There are 9 hidden switches. A switch that is on adds its own fixed numbers to the row, and there is some noise. The rows also spread widely along 15 directions, which tell nothing about the answers.
(in the rows, 128 means zero)
Some rows, each with its switches (1 for on, 0 for off) after it:
[121 120 113 144  96  93 110 120 107  94 133  95 145 104 126 135 132 120
 123 116 133 125 139 157 134 104 157 153] -> 0 0 0 1 0 0 0 0 1
[121 112 130 157 103 130 171 140 151 107 160 122 124 111 137 129  99 109
 132 109 122 130 176 117  96 148 124 156] -> 1 0 1 1 0 0 0 1 0
[120 116 138 135 106 138 173 115 134 105 186 123 120  84 120 129 128 128
 135 137 125 166 156 124 108 138 117 118] -> 0 1 1 1 0 1 1 0 1
[153 164 152  99 132 161 186  70  97 133 175 132 117  75 118 182 137 127
 108 108 164 162 142 107 140  88  80 112] -> 0 0 1 0 1 0 0 0 1
[119 133  92 158 103  69 129 135 118 113 128 120 154  73 144 131 161 147
  89 100 137 139 159 170 135 114 132 152] -> 0 1 0 0 0 0 0 0 0
[168 126 118  98  68  98 159 119  89 102 173 163 129  92  67 129 113  98
 114 129 153 101 132 120 153 133 100 166] -> 0 0 0 1 0 0 1 0 0
[130 146  98 143 138 122 147 132 113 107 130 139 143  90  78 121 192 138
 125 109 139 166  91 158 140 133 144 155] -> 0 0 0 1 0 0 0 1 0
[154 161 127 126  81 124 169 132 120 113 208 170 108 104 127 116 136 155
 135 104 110 121 155 124 133 146  72 135] -> 0 0 1 1 1 0 0 0 1
[153 121 109 134  95  88 148 117 120 103 167 136  83 184 105 148 176  99
  92 119 134 136 190 134 108 114 130 123] -> 0 0 0 1 1 1 1 0 1
[121 129 138 145 132 152 149 115 136 149 171 129  93 120 113  87 129 136
 129 165 103 134 105 131 183 165  70 121] -> 0 0 1 0 1 0 0 0 1
[121 130  94 140 126 160 113 105 101 154 135 109 102  76 128 164 165 126
 124 143 102 145 134 173 123 107 110  92] -> 0 1 0 0 0 0 0 0 1
[119 125 147 169 145 131 161 114 112  96 129 110 123 106 121 119 206  99
  82 138 178 173 161 181 108 114 123 163] -> 0 0 1 0 1 0 0 0 1
[118 147 135 137 142 114 133 139 115 141 130 112  78 149 107 111 121 155
 141 104  81 113 119 127 145 134 129 145] -> 0 0 1 0 0 0 0 0 0
[140 132  97 141 117 154 138 106 171 145 145 121 112 127 161 173 100 116
 122 116 107 118 166 104 129 123 106 103] -> 0 1 0 0 0 0 0 0 0
[122 165 155 137 110 112 123 127 100 109 133 108  98 141 132 118 129 149
 140 121 104 118 126 144 132 121 115 157] -> 0 0 0 0 0 0 0 0 0
[121 103 106 163 138 131 163 127 147 141 133 127 151 106  87 115 174  67
  96 104 162 121 148 132 153 148 131 167] -> 0 0 1 1 0 0 0 0 1
[112 139 135 173 128 134 146 111 100 140 129  95 106  87 140 119 140 111
 111 132 145 130 151 149 161 112 123 183] -> 0 0 1 1 0 0 1 0 1
[134 146 105 133  91  94 121 133 101  77 145 141 103 145  66 128 145 146
 133 117 108 147  98 155 144 125 135 141] -> 1 0 0 1 0 0 0 0 0
[126 121 121 144 141 160 156 101 146 135 124 107 133 117 127 129 144  82
 114 154 151 140 124 120 147 136 124 144] -> 0 0 0 0 0 0 1 1 0
[120 125 115 151 104 133 151 135 131 103 126 130 120 137  89 128 146  95
 127 123 123 128 131 126 123 148 131 171] -> 0 0 0 1 0 0 0 0 1
[134 155 150 144 101  97 155 110 155  56 214 132 142 136 134 108 133 165
 133  87 147 163 142 142 139 125 123 119] -> 1 1 1 0 0 1 0 1 1
[116 102  75 125  96 127 144 105 133 134 134 120 146 150 109  99 196  76
 116 176 133 135  88 100 178 160 144 150] -> 0 0 0 1 0 0 1 1 1
[120 117 101 178 105 111 185 145 228  88 145 147 157 177  96 155 113  81
 109  57 139 142 174  90 122 171 143 142] -> 0 1 0 1 0 0 1 1 0
[128 115 118 125 110  84  96 108 112  83 155  90 129 124 114 160 129 136
 128  87 128 146 142 162 125  72 178  93] -> 0 1 1 1 1 0 0 0 0
[102 142 138 156 126 152 175 121 123 142 151 130 110 131  87 139 176 104
 122 102 117 155 135 127 132 148  95 134] -> 1 0 1 1 0 0 0 0 1
[163 158 129 140 120 152 129  92 127  75 176 144 111 133 111  97 180 125
 118 178 163 155  95 175 172 126  93 128] -> 0 0 0 0 0 0 1 0 1
[146 149  86 128 121 133 142 111 103  94 155 148  76 123  63 163 168 160
 129 123 110 186  91 158 133 114 131  97] -> 0 0 1 1 0 0 0 1 1
[127 162 125 137 148 168 171 112 166 127 155 126 130 116 144  98 135 150
 155 126 117 151  91  97 166 154 122 142] -> 0 0 1 0 0 0 1 1 0

New rows, each followed by its switches (1 for on, 0 for off):
[159 138 120 110 109 119 169 131 116  72 165 155 124  90  77 141 138 140
 130 104 138 151 132 147 102 123 126 127] -> 0 0 1 0 0 0 1 0 0
[141 115 117 139 140 169 148 106 154 103 123 111 132 130 123 143 143  78
 123 142 156 139 137 127 105 126 141 144] -> 0 0 0 0 0 0 0 1 0
[164 102  94 127 121  82 163 137 142  87 170 149  90 168  91 107 159 125
 100 113 138 132 166 126 107 135 154 147] -> 0 0 1 0 1 1 0 1 1
[135 135 150 109 110  93 121 109 124 115 140  92 128 191 121 140 115  95
 137  73 125  81 153  92 137  99 163 147] -> 0 0 0 0 1 1 0 0 0
[142 121  64 160 103 101 130 142 162  86 125 141 132 140 116 145 153 111
 109  91 134 125 155 148 109 128 163 151] -> 0 1 0 0 0 0 0 1 0
[150 133 111 148 132 146 131 122 146 113 172 120 104 138 163  99 152 127
 140 126 126 113 155 140 122 125 141 149] -> 0 0 1 1 0 0 0 1 1
[149 121 107 141 133 127 132 112 185 119 176 131 137 159  98 142 124 104
 125  87 129 129 144 118 154 132 129  89] -> 1 0 0 1 0 1 0 0 0
[158 153 139  92 115 145 167 118  37 124 174 141  44  93  79 170 157 144
 142 114 106 144 158 145  73  90 115 126] -> 0 0 1 1 1 0 1 0 1
[107 127  61 188  93 124  69 120 125 103  99 101 111 131 105 153 151 117
 125 142  98 143  94 193 173 114 147 119] -> 0 0 0 1 0 0 0 0 1
[151 139 114 137 116 107 153 117 137 102 176 145 137 130 134 108 197 129
  99 129 152 145 147 156 126 138 101 124] -> 0 0 0 0 0 0 0 1 1
[118 121 162 157 116 175 173 132 153 116 145 117  86 160 125 129 115  79
 146 126 109 110 181 108  79 156 108 159] -> 0 0 1 0 0 1 0 0 1
[125 129 123 135  91 118 143 119 120 114 151 125 152 118  97 128 134  89
 128  94 142 103 128 119 161 131 129 161] -> 0 0 1 1 0 0 0 0 1
[153 142 120 126 125 142 134  88  87 150 161 121  93 123  94 169 152  93
 118 105 143 118 147 134 147  91 120 126] -> 0 0 0 1 1 1 0 1 1
[100  94 109 153 127  74 105 135 163 114 133  81 146 171 126 109 150 123
 121 103  97 130 147 143 136 135 171 104] -> 0 0 0 0 1 1 0 0 1
[157 157  98 132  94 120 151 119 135  98 166 146 126 115 122 141 137 129
 132  88 134 126 145 119 145 114 138 147] -> 0 0 1 1 0 1 1 0 0
[136 125 166 122  96  79 157 107  75  85 161 117 102 154  54 109 119  93
 111 125 169 120 135 117 158 114 143 197] -> 1 0 0 1 0 1 1 0 1
[151 148 138 111  71 136 117  94  96  70 195 128 156  85 136 123 147 120
 150 140 156 120 116 166 134 108 110 132] -> 0 1 0 0 0 0 0 1 1
[116 120 115 150 107  94 148 140 130 120 135 113 139  88 119 154 118 128
 117  91 113 137 165 147 101 132 129 127] -> 0 0 0 0 0 1 0 1 0
[117  97 114 109  89 111 140 122 137  82 142 108 144 123 135  97 138 127
 136 193 107 152 108 121 116 153 141 124] -> 0 0 0 0 0 0 1 0 0
[157 120  91 126  99 124 129 117 137  85 176 120 102 105 173 115 112 159
 141 160 114 136 158 129 107 115 154 141] -> 0 1 0 1 0 0 1 0 1
[168 155 118 149 141 154 127 106 111 101 165 135 107  43 124  94  91 157
 138 137 166 119 102 164 186 107 122 185] -> 0 1 1 0 0 0 0 1 0
[154 132 143  90  92  95 139 108  94 107 182 136 121 116 111  64 117 139
 126 166 138  98  92 116 190 140  96 162] -> 0 0 1 0 0 0 0 0 0
[145 138 154 139 137 182 157 110 114 137 185 126  93  90 129 121 149 112
 137 149 131 133 152 166 115 134  76 108] -> 0 0 1 0 0 0 1 1 1
[138 141 146 161 142 112 154 106 149 111 168 110 140 122 158 105 162 125
  94 124 169 152 168 147 147 121 118 145] -> 0 0 0 1 0 0 1 0 1
[119 142 142 137 139 102 167 114 115  99 156 119 117 110  82 144 136 166
 116 106 130 196 117 135 133 124 127 120] -> 0 0 0 1 1 0 0 1 1
[131 154 146 120  95 122 150 118  93 108 180 136 157 105  79 142 173 103
 140  75 143 127 136 148 131 118 116 130] -> 1 0 0 1 0 0 1 0 1
[143 136 113 152 111 136 135 108  77  99 137 133  59 118  87 144 176 119
 100 168 139 159 122 192 127 110 100 138] -> 0 0 1 0 0 0 0 1 1
[150 128  92 147 157 119 138 121 147 133 159 131 106 146  99  97 151 123
 122  86 144 108 124 117 177 127 169 170] -> 0 1 1 1 0 0 0 1 1
[134 150 165 122  96 130 126  93  82 127 154  94  87 117 182 128 110 135
 124 174 120 117 153 133 133 100  84 145] -> 0 0 0 0 1 0 0 0 0
[129 128 115 138 114  72 144 125 137  76 153 132 175 133  88  95 194 123
 102 106 163 153 113 145 158 136 148 154] -> 0 0 0 1 0 0 0 0 1
[115 118  89 146 135 124 133 100 113 134 102 102 125 120  97 158 181  96
  95 131 144 158 118 135 149 106 155 144] -> 0 0 0 1 0 0 0 0 1
[132 136 110 135  89 134 169 100 106 108 173 142 119  92 108 119 137 120
 124 150 151 150 122 108 155 134 117 182] -> 1 1 0 1 0 1 0 1 1
[156 163  75 148  96  83 144 110 165  98 179 155 160 125 150 122 177 153
  91 101 151 150 138 133 188 126 117 127] -> 0 0 0 1 0 0 1 0 1
[120 121 113 133 168 145 173 110 124 140 126 113 115 120  83 159 164 105
 114  89 144 155 143 111 107 117 162 148] -> 1 1 0 0 0 0 0 1 1
[ 96  98  94 136 123 133 152 129 143 140 136 108 109  95 108 154 114 148
 135 142  72 173 130 108 109 150 133  98] -> 0 1 0 1 0 0 0 0 1
[127 129 102 157 113 137 122 125  81 123 125 117 115  93  85 119 186  90
 131 130 137 125 126 172 141 114 153 179] -> 0 0 0 1 1 1 1 0 1
[137 127  87 137  79 147 184 124 148  83 170 160 130 106  89 163 132 116
 132 127 122 173 134 116 106 154 113 123] -> 1 0 0 1 0 0 1 1 1
[130 137  96 153  93 127 128 129 138  81 160 113 172  90 164 114 159 121
 153  83 138 115 154 153 110 114 171 165] -> 1 0 1 0 0 1 0 1 1
[160 138 161 102 154 123 204 113 115  86 168 140  84  98  92 130 107 168
 114 133 150 183 141 100  96 120 122 155] -> 0 0 1 1 0 0 0 0 0
[141 147 136 151 128 132 135  92 132 123 169  98 127 100 155 162 120 121
 117  92 150 135 172 147 145  86 126 111] -> 0 0 1 1 0 0 1 0 1
[122 123 142 131  52 115 135 129  95  56 188 140  97 157  72  68 117 117
 164 160 119 114  87 131 156 161 126 189] -> 1 1 1 1 0 0 0 1 1
[128 146  98 127  96 127 141 111 142 104 144 119 133 133 131 144 125 132
 141 101 111 127 120 107 155 121 144 130] -> 0 0 1 0 0 0 1 0 1
[116 157 113 165 137 165 144 102 123 134 119 113  92 145 108 141 152 110
 129 131 127 150 102 119 168 126 129 167] -> 0 0 0 1 1 0 0 1 1
[118 138 159 177 157 112 171  82 116 116 121  83 131  61 156 147 133 126
  53 149 200 193 172 161 152  91 105 161] -> 0 0 0 0 0 0 1 0 1
[147 151  96 121  94 120 138 112 127  84 163 138 134 120 130 165 170 146
 128 109 121 158 140 138 104 109 130 106] -> 0 0 0 1 0 0 0 0 1
[126 130  89 129 101 141 165 135 119 112 157 159 150  68  85 146 197 116
 129  95 126 162 128 146 104 136 124 124] -> 0 1 1 1 1 0 0 0 0
[141 109 103 139  86 101 172 123 128  77 163 138 109 128 106 140 136 112
  99 131 146 153 165 137 108 131 129 141] -> 1 0 1 0 0 0 1 1 1
[121 121 130 154 111  72 145 146  89 136 154 124 100  94 113  86 135 146
 103 131 120 122 144 160 153 145 106 169] -> 0 0 1 1 0 0 0 1 0
[136 119 105 137 167 125 178 108 145 131 143 125 111  91  85 146 116 143
 103 118 146 187 124 106 153 124 150 132] -> 0 1 0 1 1 0 1 1 0
[133 132 120 152  65 139 122 138 147  81 169 141  72 199 102 143 130  96
 155 115  85 109 157 139  97 142 117 117] -> 0 1 1 1 0 1 0 0 0
[135 108 127 145 132 164 131  93 102 162 128 100  72 117  77 135  91  68
 126 169 132 103 123 117 181 124 121 164] -> 0 0 0 1 0 1 1 0 1
[126 133 150 109 177 171 158 118 128 157 173 103 147  88  96 158 160 117
 168  56 107 137 154 132  81 116 147  73] -> 1 0 0 0 0 1 1 0 1
[102 127 119 158  44  96 122 119 106 100 112  96 120 121 118 177  54  99
 125 117 108 104 148 117 149 118 125 172] -> 0 0 0 1 0 0 0 0 1
[129 122 111 125 125 127 149 128  98 136 138 121  99  96  95 131 145 129
 132 117 107 125 136 135 118 126 135 144] -> 0 0 1 0 0 1 0 0 1
[109 120 153 119 112 155 159 113 107  85 127 111 151 100  79 148 166  88
 140 148 141 172 106 136  90 132 129 135] -> 0 0 0 1 0 0 0 0 0
[132 118 118 157 148 129 124 114 138 109 159 110 124 125  94 133 154 112
 119  97 142 146 137 168 140 110 148 111] -> 1 0 1 1 0 0 0 0 1
[150 128 137 117 129  91 125 107  79 162 192 114 113  95 123 135 137 135
 110  98 130 115 166 155 143  95 106 102] -> 1 0 0 1 1 0 0 1 0
[138 126  75 171 114 152 170 114 138 133 124 138  76 119 121 176 143  90
  95 107 143 138 189 105 119 107 142 180] -> 0 1 1 1 1 1 0 0 1
[124 175 154 158  97 168 138  82 125 127 153 107 109 126 157 167  98  97
 136 118 143 125 149 115 169  99  96 152] -> 0 1 0 1 1 0 1 0 0
[144 130 138 137 125 141 182 117  83 102 129 134  87 100  90 162 166  95
  95 137 164 157 173 140  72 109 119 183] -> 0 0 0 1 0 0 0 0 1
[ 91 117 110 161  91 174 147 112 116 130 109 108 113 126 112 135 147  72
 133 178 114 139 113 113 138 150 116 177] -> 1 0 0 1 0 0 0 0 1
[118 141 123 161 115 127 131 140 125  94 119 111 133 136 132  88 166 109
 141 106 135 102 130 145 134 132 159 206] -> 0 0 1 0 0 0 0 0 1
[119 120 146 164 147 140 141 127 185 112 168 111 142 148 122 112 133 112
 132 108 124 141 149 135 133 151 120 112] -> 0 0 0 1 1 0 0 0 1
[145 128  93 160  99 121 139 126 136 109 163 147 111 144  87 106 154  94
 114 123 143 113 124 145 178 146 123 158] -> 0 0 1 1 0 0 1 1 1
[132 153 121 153 120 161 150 102 113  85 131 120 141 122  94 175 184  71
 124  69 179 139 142 158 110  91 152 160] -> 1 0 1 0 0 0 0 1 1
[141 130  95 120  99 147 112 115 134  90 176 133 118  89 100 137  94 156
 166 125  95 139  91 150 146 124 126  90] -> 1 1 1 0 0 0 0 0 0
[144 148 131 134  87 112 153 127 123 138 174 143 142 117 156  96 158 102
 121 116 138  86 169 111 141 143  95 179] -> 0 0 0 1 0 1 0 0 0
[166 131  94  88 109 133 133 109 100 137 192 149 141  95  92  85 155 118
 153 117 133  84  84 123 195 133 131 138] -> 0 0 1 0 1 0 1 1 1
[122 149 128 138  76  96 117 124 107  76 151 116 150  87 133  97 100 161
 146 130 119 123 101 147 170 128 124 171] -> 0 0 0 0 1 0 0 0 1
[124 167 157 131  77 131 117 105  85 107 210 118 126  81 131 148 104 156
 167  98 107 128 132 164 139 108  89 102] -> 1 1 0 1 0 0 0 1 1
[176 132 115 109 159 168 152 105 135 147 184 139 106  91 116 101 123 124
 139 130 138 101 127 118 162 129 117 131] -> 0 0 1 0 0 0 1 0 1
[127 135 104 153  95  82 129 110 145 117 157 122 137 131 128 130 109 135
 105 100 133 122 138 116 189 124 126 145] -> 0 1 0 1 0 0 0 0 1
[130 115  64 153 112 125 180 109 158 112 147 142 153  43 145 122 146 139
  87 158 160 184 126 128 161 143 117 146] -> 0 1 1 0 0 0 1 1 0
[115 129 128 156 130 145 174 101 148 120 125 104 106 137 136 149 113 112
 108 133 139 154 142  99 137 130 124 155] -> 0 0 1 0 0 0 0 1 1
[119 126 140 175 153 173 139  80 118 129 132  87 124  98 121 141 133  78
 111 144 181 154 131 148 164  99 130 164] -> 1 0 0 1 1 0 0 1 1
[131 154 102 141 160 168 174 123 136 171 138 148  79 171  78 143 181 112
 131  98 103 145 115  93 142 147 117 138] -> 1 0 0 1 1 0 0 1 0
